The same things were measured in two ways. Each way mixes the same 11 hidden numbers, adds some noise and spreads widely along 6 directions of its own, which tell nothing about the thing.
In the rows, 128 means zero.
Some things both ways: the first way, then the second way.
[177  96 169 129 127 168 175  98 158 163 171 153 113  87 184 153 159  97
  72]
[137 162 124 150 126 109 128 146  98 159 148  93 150 116 123 100 145 131
 110 106 125 123 128 130 133]

[129 193  88 147 109 143 168 134 139 167 131 137 105 130 145 227 151 114
  98]
[ 98 164 144 188 122 119 148 156 128 148 185 107 126 122 155 109 129 159
 115 115 150 108 118 147 144]

[188  70 201 136 176 101  97 122 140  98 145 102 140 120 166 101 112 150
 180]
[125 146 102 162 123  99 141 159 111 141 124 100 148 109 124  84 170  98
 119 132 119 101 132 137 133]

[165 120 145 105 119 175 143 136 108 126 139 162 106 122 159 132 154  75
 126]
[101 123 110 151 114 116 134 123 184 110 120 138 115 144 142 117 121 110
 134 145 122 113 128 113 151]

[ 75 194 148 158 101  90 150 158 140 114 126 121 140 183 154 169  87  96
 156]
[ 59 109 162 175 114 101 185 199 161  77 199 121  98 122 159 136 136 126
 137 141 182 116 136 156 172]

[150  99 158 153 115 145  83 129 138 165 128  96 120 190 135  84 144 132
 105]
[ 89 151 123 125 143 106 141 160 144 129 152  87 138 153 132 126 126 131
 145 116 136  95 136 124 128]

[175  54 136 115 193 141 129  89 117 142 156 133 107  74 134 132 181 144
 148]
[132 189  97 156 106 146 151 108 103 191 127 144 107 137 129  54 134 160
 152 110 137 133 124  59 153]

[136 107 175 119 140  89 162 125  99 137 159 133  88  92 123 135 166 129
 152]
[167 114 119 178  85 129 139 135 130 148 131 113 139 121 144 109 123 111
 108 109  92 132 131 116 168]

[131 123 116 146 151  78  45 128  85 132  94  86  94 189  75 102 161 167
 168]
[113 139 125 131 127 129 134 148 114 123 148 113 145 141 135 111 136 141
 143 113 129 101 132 123 127]

[125 124 132 141 152  99  96 126 136 101 115 121 159 123  85  99 159 153
 165]
[125 122  95 137 107 143 170 131 118 168 171 167 100 154 110 150 136 175
 111 152 173 177 145 119 159]

[174 106 132 158 159 141 128  94  96 143 168 147  86 111 100 142 249 104
  67]
[137 172 132 155 129  99 134 137 108 136 144 105 134 115 132  90 126 105
 121  85 149 125 125 117 155]

[184 121 150 111 158 202 117  95 154  85 113 110 142  78 125 131 141 114
 137]
[107 149  99 112 116 132 154 152  87 157 128 136 142 164 110  85 154 163
 160 118 135 124 147  81 134]

[164 118 113  94 105 142  82 101 140 151 117 165 111 105 111 115 176 128
  61]
[110  88 143 111 127  63 126 161 115 118 150 133 147 122  97 145 158 104
 108 152 148 149 155 154 137]

[ 81 115 130 171 102  77 107 118 167 162 137 107 165 176 160 130  94 140
 128]
[104 180 102 143 109 150 148 113 121 164 168 148  72 117 138 117 115 175
 103 158 173 159 136  95 168]

[102 175 153 170 115 119 166 130 107  44 156 120 148 170 181 136  78  41
 150]
[131 159 113 164 152 100 147 120 117 164 147 174 143 141 106 109 129 139
 139 124 122 104 129 143 123]

[130  90 178 144 120 120 166 119  75 165 155 166  83 190 194  91 150  66
 120]
[123 160 121 139 133 122 130 118 100 152 124 122 136 115 135 103 161 131
 104 162 111 108 143 146 140]

[131 132 132 132 167 147 113 135 115 127 132 117 131  81 105 127 126 117
 188]
[ 56 177 123 156 152 138 186 191 124 170 204 103 105 167 142 112 140 175
 174 110 126 136 127 107 123]

[107  88  96 113 113 160 148 132  94 192 141 180  45 108 104 118 169  71
 115]
[139  81 125 120 106 143 126 168 150 108 125 113 141 141 109 129 136 119
 163 115 116 149 133  81 118]

[106 149 188 133 139 128 123 116 104  52 148 107 143 114 112  80 104  70
 162]
[114 108 132 133 116 107 110 161 148 150 132 154 127 142 121 178 122 106
  94 152 137 151 162 131 165]

[166 112 133 125 131 136 134  94 124 120 100 138 109  99 106 126 159 135
 123]
[134 104 145 161 104 127  95 175 121 170 121 121 152  97 124 153 175  93
  90 169 113 127 157 164 132]

[165 134 143 111 110 158 120 143 155 140 139 152 104  92 129 141 180  96
  97]
[126 107 109 126 103 109 127 148 133  93 135  68 138 116 133 109 147 111
 106 128 115 144 125 125 143]

[141 189  77 158  98 143 154 112 146 142  97 122 133 100 122 227  90 139
 105]
[132 160 138 202 124 132 121 148 157 178 134 160 137 128 132 125 113 109
 139 114 114  92 131 134 127]

[133  77 205  82 128 116 155 128 128 210 171 166 103  92 217 116  83 105
 146]
[104 112 123 121  98 126 118 162 156 106 176 119 130 140 137 179 101 125
 114 123 157 116 149 144 153]

[113 194 126 122 113 111 133 177 108 159 154 139  59 133 171 151 115  63
 141]
[116 118 104 115  99 100 112 158  88 132 152  67 163 110 135 132 174 124
  62 136 118 140 139 168 143]

[ 90 167 102 158 111 110 170 129  98 144 144 159 114 144 131 161 146  82
 119]
[138 132 155 167 142 109 154 149 118 149 160 144 138 116 105 130 132 131
 138 140 147  99 147 153 127]

[184  49 145  92 181 163 144 119 109 111 181 196 110  60 163 134 203  75
 147]
[ 41 149 123 173 135  89 201 182 138 123 211 108  84 121 142  64 167 149
 157 128 146 163 102 117 130]

[133 160 105  99 104 175 149 118 123  61 111 148  86 109 115 126 165  53
 121]
[104  95 120 129  96 135 117 128 152 133 152 127 141 147 140 129 145 148
 143 127 105 144 123 125 106]

Other things, the second way, with their names:
(96): [ 51 162 128 155 103 113 192 167 155 164 179 141  79 152 167  95 128 114
 185 121 150 113 157  84 179]
(81): [184 121 109 160  99 133  99 108 123 167 128 132 162 118 104 130 130 135
  92 115 129 128 117 138 122]
(136): [132  94  98 116 147 116 179 176 112 116 168 132 138 152  80 141 156 134
 155 142 127 138 145 145 113]
(164): [142 108 135 158 113 128 139 116 195  92 129 142 154 179 121 132  64 142
 185  75 128  57 121 101 130]
(69): [144 138 122 144 166  77 131 138 139 103 140 142 155 133  89 132 115 109
 131 109 136 105 121 149 116]
(344): [ 73 125 106 141  89 114 146 138 160  99 141  95 102 132 178 103 123 132
 100 140 117 135 126 105 185]
(238): [115 158 133 177 114 129 131 155 122 169 159  78 128 103 158 108 146 133
 101 138 103 126 124 140 141]
(284): [109 151 127 145  99 125 110 117 128 145 133 141 125 126 152  85 143 122
 136 101 134 139 116 102 133]
(308): [ 66 162 166 170 169  79 132 186 119 133 170  94 144 107 142  98 170 119
 129 135 118 115 113 164 100]
(359): [125 115 172 167 144  88 154 208 108 133 158 105 172 127 111 120 151 107
 158 106 114  90 148 154 118]
(279): [148 117 127 127 141 127  89 161 129 134 147 133 155 104  77 170 153 105
 124 157 143 111 139 169  84]
(388): [103 157 167 128 146  98 109 169 109 151  97 103 132 104 111 111 154 115
 108 167 139 124 157 101 145]
(374): [155 114 123 132 101 140 121 118 152 125 131 151 138 149 108 140  95 138
 148 106 144 117 137  93 141]
(346): [132 144 149 145 135 123 138 120 129 133 125 133 139 150 124 101 105 164
 146 116 123 112 127  96 136]
(349): [117 166 133 110 160 102 148 152  85 139 153 132 143 139  76 100 119 182
 155 112 160 131 135  85 119]
(151): [130 141 122 149 136 143 146 162 121 143 145  99 129 137 124 143 127 153
 110 148 118 129 138 129 145]
(473): [ 70 163 120 121 174 100 145 192  82 138 229  89 167 159 125 140 154 180
 134  89 117 135 113 185  81]
(261): [154 104  85 111 102 129 163 164  95 130 172  99 158 164 110 142 138 134
 137  83 122 139 148 132 148]
(134): [120 158 128 116 152 136  71 135 140 146 158 100 164 146 117 183 110 152
 113 115 128  97 121 158  87]
(401): [140  99 158 121 117  88 125 184 104 129 157  56 163 100  88 159 152 125
  95 147 175 100 158 157 128]
(249): [ 55 125  85 160  75 101 155 150 173 137 150 124  69 103 163 107 169  96
  91 174 156 163 133 119 184]
(80): [149 111  66 126  97 123 130 121 117 165  83 176 132 131 108  97 178  91
 123 163  94 146 154 109 150]
(403): [122 155 177 131 172  83 132 118 144 135 161 118 134 136  99 116  91 140
 185 104 125 101 125 103  96]
(350): [166 106 133 101 125  89 142 121  57  90 125 137 173 109  79  60 151 157
 138 123 120 134 130 107 116]
(368): [129 129 155 161 133 105 104 143 163 106 145 117 137  97 121 142 113 104
 117 136 140  94 123 155 118]
(268): [ 83  73  75 101  76 102 212 190 154  78 139 161 100 188 122 115 121 100
 186 112 154 132 179  57 210]
(299): [121 150 120 142 136 118 156 140 116 124 141 163 152 155  99  84 119 173
 183  99 139  91 124  92 114]
(150): [129  90 144 107 126 124 110 191 121 126 112 117 146 121  99 151 172  87
 141 161 124 130 164 127 114]
(108): [111 103 137 141 100 104 152 117 153  99 160 129 107 142 148 122 112 144
 115 126 152 151 130 124 173]
(55): [117 140 180 168 143  85 129 114 167 130  94 112 126 126 145 111 129  76
 127 147 143  78 140 135 155]
(411): [124 105 116 123  98  91 148 132 142  66 120 208 130 152 113 111  88 113
 160  98 169 107 151  88 183]
(313): [ 78 152 132 129 164  94 138 137 136 117 134 108 113 138 154  97 163 102
 140 144 105 134 127 136 132]
(425): [100 128 153 124 127 116 165 170 121 146 151 108  96 115 119 132 139 137
 138 184 151 129 171 101 163]
(88): [ 78 134 140 140 162 102 101 144 174 133 164  93 128 129 138 171 137 130
 100 166  98 130 116 179  94]
(468): [147 158 101 163 112 123 110 108 132 156 110 164 122 108 132  83 123 114
 122 123  91 148 116  93 141]
(262): [117 132 123 182 146  93 164 177 149 118 143 134 129 143 111  93 110 132
 150 101 100 147 113  99 142]
(463): [157 123 122 113 127 133 123 154 100 127 185  99 196 161 100 166 111 161
 149  80 128  69 146 168  96]
(70): [149  73 124 145  84 151 120 158 172 131 114 135 132 128 120 190 122  96
 122 180 125  84 176 146 154]

Some of these things the first way, each followed by its name:
[138 185 150 100 137 130 136 147 129 139 129 128 116  64 146 162 105 110
 174] => (463)
[100 155  74 131 135 114 151 124  77 142 152 156  32 138 146 157 139  54
 125] => (284)
[152 153 155  98 139 143 106 128 130  71 119  88 144 101  94 148 147 148
 165] => (164)
[142  83 170  69 117  84  82 154 130 238 136 128  88 138 185 132  88 178
 158] => (344)
[153 146 170 123 134 129  87  97 195 100 110  69 185  69 121 115  78 174
 142] => (96)
[108 150 184 175 137 121 155 111  93  36 146  92 121 164 104  98 146  68
 148] => (359)
[126 183 152 141 116 134 101 142 191 131  93 101 190  88  91 158  96 162
 154] => (151)
[137 147 139 108 110 175 175 162 146 161 141 215 135  53 164 150 108  51
 137] => (136)
[138 152 125  85 131 163  88  95 170 110 147 144 175   8  76 132 166 119
  89] => (403)
[115 174  95 167 108 131 139 107  98  37 139 131 119 124 112 170 143  42
 115] => (468)
[146 130 167 157 103 138 157 108 172 119 134 111 140 127 149 149 142 117
  98] => (238)
[ 80 195  51 168  91 153  82 123 131 171 111 104 111 168  74 158 134 104
  78] => (388)
[ 95 158 156 162  79  96 100 104 117  56 132  84 152 219 163 141  71  84
 107] => (411)
[162 137 143 100 124 169 106 118 168 170 115 141 138  71 153 140  94 125
 120] => (134)
[105 164 155 108 171 140 159 165 121 129 201 141  99  61 148 126 158  57
 172] => (401)
[125 117 113 150  97 162 111 103 139 147  88 149 108 138  84  89 145  98
  88] => (150)
[166 177  63  95 132 144 103 166 138 152 126 167 105  52 139 194 142 111
 143] => (249)
[ 96 215 155 129 120 150 211 183 113 137 185 171  80  55 162 157 112   6
 151] => (261)
[118  83 180  87 150  50  88 136  99 168 151 137  96 150 125  84 162 165
 163] => (108)
